The same things were measured in two ways. Each way mixes the same 8 hidden numbers, adds some noise and spreads widely along 5 directions of its own, which tell nothing about the thing.
In the rows, zero is written as 128.
Some things both ways: the first way, then the second way.
[ 71  97 102 107 160 197 162 100 162 139 171 113 140 169 121 155  76 165
  91 194]
[136 170 127 121  82  94 124 146 111 192 150 144 147 154 125 119 127 132]

[119  93  71 116 173 148 107 120 156 130 121 146 137 157 111 124 116 154
 177 144]
[ 97  59 185  46 112 112 169 116 116 118 125 172 127  85 120 132 171 143]

[119 117  99  89 173 134  95 104 113 125 151 145 100 147  89 126 142 164
 176 149]
[128 111 143 101 165 133 142 121 135 159 121 107 157 189 167 108 138 142]

[123 122 150 151 124 185 144 127  96 157 157 129 124 135 127 137  83 128
 105 128]
[142 113 111 111 181 167 136  88 175  98 126 136 101 169 158 164  99 164]

[125  96  86 173 146 122  95 153 136 112  89 163 129 121 141 112 131 114
 171  60]
[156 150 140 190 135 108 148 139 117 193 177 134 144 134 135 130 124 147]

[109  84 124 166 142 150 128 102 111 133 128 143 137 156 151 123 105 102
 127 109]
[ 74  88 131 101 167  83 112 152 112 188  88 155  95 139 123 152 163 176]

[127 108  95 133 161 115 117  95  93 157 167 168 161 139 156 123  99  99
 126 146]
[106  41 164  84 175 197 127  68 159 131  51 150  90 206 187 144 132 199]

[138 145 145  87 104 125 151 133 166 148 111 130 126 113 110 125 147 146
 141 179]
[170 155  95  70  91 128 118 108 107  94 179 111 106 134  82 177 157  83]

[ 75  64  81 133 188 163 112 114  96 106 144 139 137 205  70 142  81 185
 145 112]
[ 64  70 132 113 155 109 141 161 112 153  61 161  85  94 123 143 187 141]

[162 141 164 168 110  88 105 137 126 116  88 128 131 110 146  91 149 110
 121  85]
[119  75 112 112 147  85 143 175  92 161 122 138  71  98 152 133 212  92]

[129 134 102 152 144  93  79 139 114  93 138 129 141 135 205 133 153  66
 103 116]
[141 101 135 158 145 147 113 113 132 158  86 139  84 189 190 128 125 167]

[139 168 141 108 101 107 108 180 124  93 109  91 104 140 135 150 191 111
 142 132]
[167 193 118 134 112 113 167 165 129  85 155 133 151  69 104 135 157  68]

[ 99 144 177 137 132 201 155 150 115 108 173  64 127 128 113 126 101 136
  70 155]
[168 123  95  78 147 152 141  95 128  95 171 116  81 123 121 178 165 105]

[167 149 170 155  81 115 155 134 126 148  94 135 117  64 124 122 114 120
 121  76]
[155 224  82 193 150 106  81 153 128 187 213  92 128 159  90 120 100 125]

[118 153 110 100 135 102  87 138 128  67 135  72 113 181 181 175 181  91
 110 166]
[151  93 174  86 100 129 178 155 145 130 114 194 153 130 179 132 151 120]

[106  97  73 126 181 105  59 124 134  84 118 141 118 181 146 117 170 127
 168 125]
[106 128 102 133 124 128  99  90 122  76  73  87  93 160 106 148 110 140]

[122 140 169 126 100 142 162 132 137 137 127 129 117  85 113 122 122 138
 101 134]
[111 178  65 125 120  89  74 141  97 141 121  97  58 129  85 147 161 111]

[135 142 109 133 152 151  95 136 107 122 166 101 116 160 165 134 144  92
 132 141]
[112 101 172  44 156 144 182 122 163  84  99 165 135  97 154 115 156 141]

[ 96  88  76 131 186 128 119 106 102 106 153 151 154 139 101 141  72 161
 122 108]
[100 165 161 136 110 115 110 183 104 195 127 146 158 129  90  92 167 129]

[ 91 103 128 163 150 146 117 122 110  99 150 110 142 158 160 116 124  91
  98 123]
[152 183 107  95 115 111 122 159  99 150 149 129 130 128  81 163 187  93]

[113 109 112 147 136 178 125 157 115 142 145 118 141 188 163 139 130  79
 153 158]
[154 132 131 123 179 154 155  79 158  96 148 126 134 143 119 188 105 167]

[149 165 138 123 105 120 154 139 146 154 145 106 142 119 162 124 148  81
 119 163]
[113 132 143 170 162 156 152  85 154 134 103 110 128 155 171  90  93 175]

[149 138 111  95 144  93 114 127 121 156 140 162 164 129 136 108 140 115
 147 189]
[108 100 173 102 137 134 167 141 110 121  69 122 150 124 150  88 184 119]

[111  94 116 174 129 154 145 109 112 150 136 138 133 167 129 134  83 129
 112  83]
[135 130 133  93 123 138 178 153 155 137 125 198 126  90 143 158 155 121]

Other things, the second way, with their names:
J631: [140 182 123 108 133 108 124 175 115 181 180 149 142 109  83 139 171 109]
J94: [155 127 130 217 140 142 143 133 144 174 138 118 138 181 203  80  82 136]
J483: [ 85 220 122 143 119 137 118 133 148  82 110 110 129  76  70  80 112 122]
J243: [ 61 218  92 150  82  82 100 129  90 186  68  99 105 129  87  98 134 148]
J704: [ 98 152 156 184 174 112 112 159 138 176 130 123 141 135 130  67 114 166]
J26: [116 206  86 188 134  91  94 161  81 131 113  52 102 109  87  78 167  81]
J521: [122 127 115 119  93 157 106  81 124 141 114 127  90 173 126 142 120 149]
J451: [109 159 135 143 113  90 143 163 117 149  93 127 164 130 126 105 134 120]
J165: [152 131 127  70 130 116 126 140 138 132 133 131 145 179 148 137 139 118]
J403: [159 182  99 129 177 148 109 133 151 137 159 115 119 167 117 153 126 137]
J798: [129 158 104  87 124 116 108 162 134 125 119 130 111 139 123 116 155  99]
J969: [150 100 165 135 148 151 174 139 140 202 127 173 148 160 198 124 150 158]
J303: [143  82 158 113 178 167 155  93 164 150 136 145 136 181 192 128 108 179]
J130: [116 144 103 104 134 123 158 137 126 150  82 120 125 143 170 118 157 112]
J63: [188 137  77 117 137 116 117 109 108 135 167  97  79 173 141 178 154 106]
J884: [172 143 148  96 124 168 129 106 138 140 131 135 180 216 128 172 121 146]
J315: [ 78 154 119 113 124 142 126 128 152  80  59 168  72  69  97 142 143 136]
J450: [101 166 119  95 145 122 145 136 190  72 116 153 132  92 122 114  93 131]
J471: [127 137 170  86 103 104 175 165 117 132 120 145 179  96 133  91 170 102]
J340: [156 116 122 144 150 167 154  80 159 158 142 140 121 182 173 160  91 170]
J557: [108 133 120 158 131 110 123 129 123 169  97 127 111 156 151 117 121 154]
J527: [124 153 118 154 132 121 128 127 149 129 130 138 118 127 131 126 104 142]
J38: [145 140 156  71  99 113 164 144 111 127 158 135 170 109 116 115 170  98]
J617: [ 74 138 117 133 116 100 107 146 126 105  71 144  99 100  78 141 132 135]
J928: [144 175  91 157 144 153 111 114 134 110 141  96 101 142 110 127 122 115]
J733: [111 150 151 149  99 125 111 107 103 152 107  78 167 184 127  61 114 140]
J79: [ 96 177  90 137 117 142  81  98 136  51  80  84  85 134  80 125 101 126]
J972: [114 153 118  81  71 101 111 132 104  90 131 128 139 111  45 163 143  98]
J956: [162 128 105 115 128 130 142 153 104 173 114 151  99 150 146 182 196 109]
J430: [147 129 113 102 123  91 140 142 130 209 165 130 144 183 187 106 127 132]
J208: [ 94 115 182  92 136 107 193 147 137  58  60 144 180  61 121 103 156 119]
J197: [142  71 135 140 190 148 167  90 163 120 120 137 101 150 195 141 111 172]
J737: [ 97 163 183 179 170 115 166 171 154 179 116 131 210 124 154  40 103 159]
J467: [125 103 168 136 129 108 177 161 119 125 120 146 143  80 149  90 163 108]
J188: [ 92 115  71 113 157  46  60 166  82 179 131 106  41 136  95 148 182 127]
J323: [113 174 127 172 131 119 132 117 156  85 113  94 163 131 122  82  65 138]
J864: [122 158 119 179 103 106 144 159  93 171 117 107 115 104 147  72 161  91]
J342: [ 90 114 167 126 133  92 157 134 142  77  86 125 157  92 137  81 111 137]

Some of these things the first way, each followed by its name:
[124 147 104  78 143 137 110 138 113 112 154 109 101 149 114 169 154 130
 161 164]
J303
[ 97  98 123  86 135 138 147 102 102 152 146 178 139 127 106 146 104 139
 138 183]
J884
[ 78  70  82 113 181 149 103 107 142  93 118 138 123 179  87 135 114 187
 158 139]
J972
[104 117 178 152  99 109 145 129  89 106 105 157 104  73  96 111 138 128
 117  63]
J956
[117 100 115 155 132 109 111 119 122 101  98 131 128 154 138 130 134 120
 131  88]
J617
[ 86 129 142 168 159 144 101  97 123  62 172  50  96 185 158 100 172  94
  77  99]
J130
[127 163 176  99 119 128 131 167 112 102 128 129 118  52  70 111 133 172
 111 127]
J26
[166 136 135 152 115  95 124 124 137 151 106 154 149 107 145 110 107 130
 109 102]
J94
[124 121 107 156 160 101  81 122 121  86 121 127 117 128 143 107 145 127
 130  76]
J79
[100 124 124  92 125 141 147 126 137 125 136 125 114 133 100 151 132 155
 129 156]
J557
[112  97  91 130 155 168 144 118 116 165 152 149 151 167 105 146  68 154
 139 142]
J631
[128 138 178 181 123 132 131 135  98  90 127 104 115  73 110 100 110 131
  76  45]
J928
[102  99 123 158 170 173 111 116 118 119 154 135 141 132 125 103  82 146
 103 121]
J471
[104 133 147 119 134 164 116 145 132 104 140 105 112 140 131 127 142 133
 111 162]
J63
[153 133 122 164 143  75  73  99 109  88 116 120  96 128 158 109 163 110
 119  54]
J798
[137 114 157 159 135 136 105  94 110 130 130 146 112 114 157 103 116 116
 107 117]
J165
[151 107 130 181 128 142 130 117  88 185 140 175 150 123 151 106  73 103
 120  88]
J403
[168 174 138 106  88 135 144 125 146 163 136  79 104 179 157 170 154 105
 127 169]
J450
[102 146 138  59  97 174 196 135 146 162 156 109 118 147  83 182 128 156
 136 215]
J340
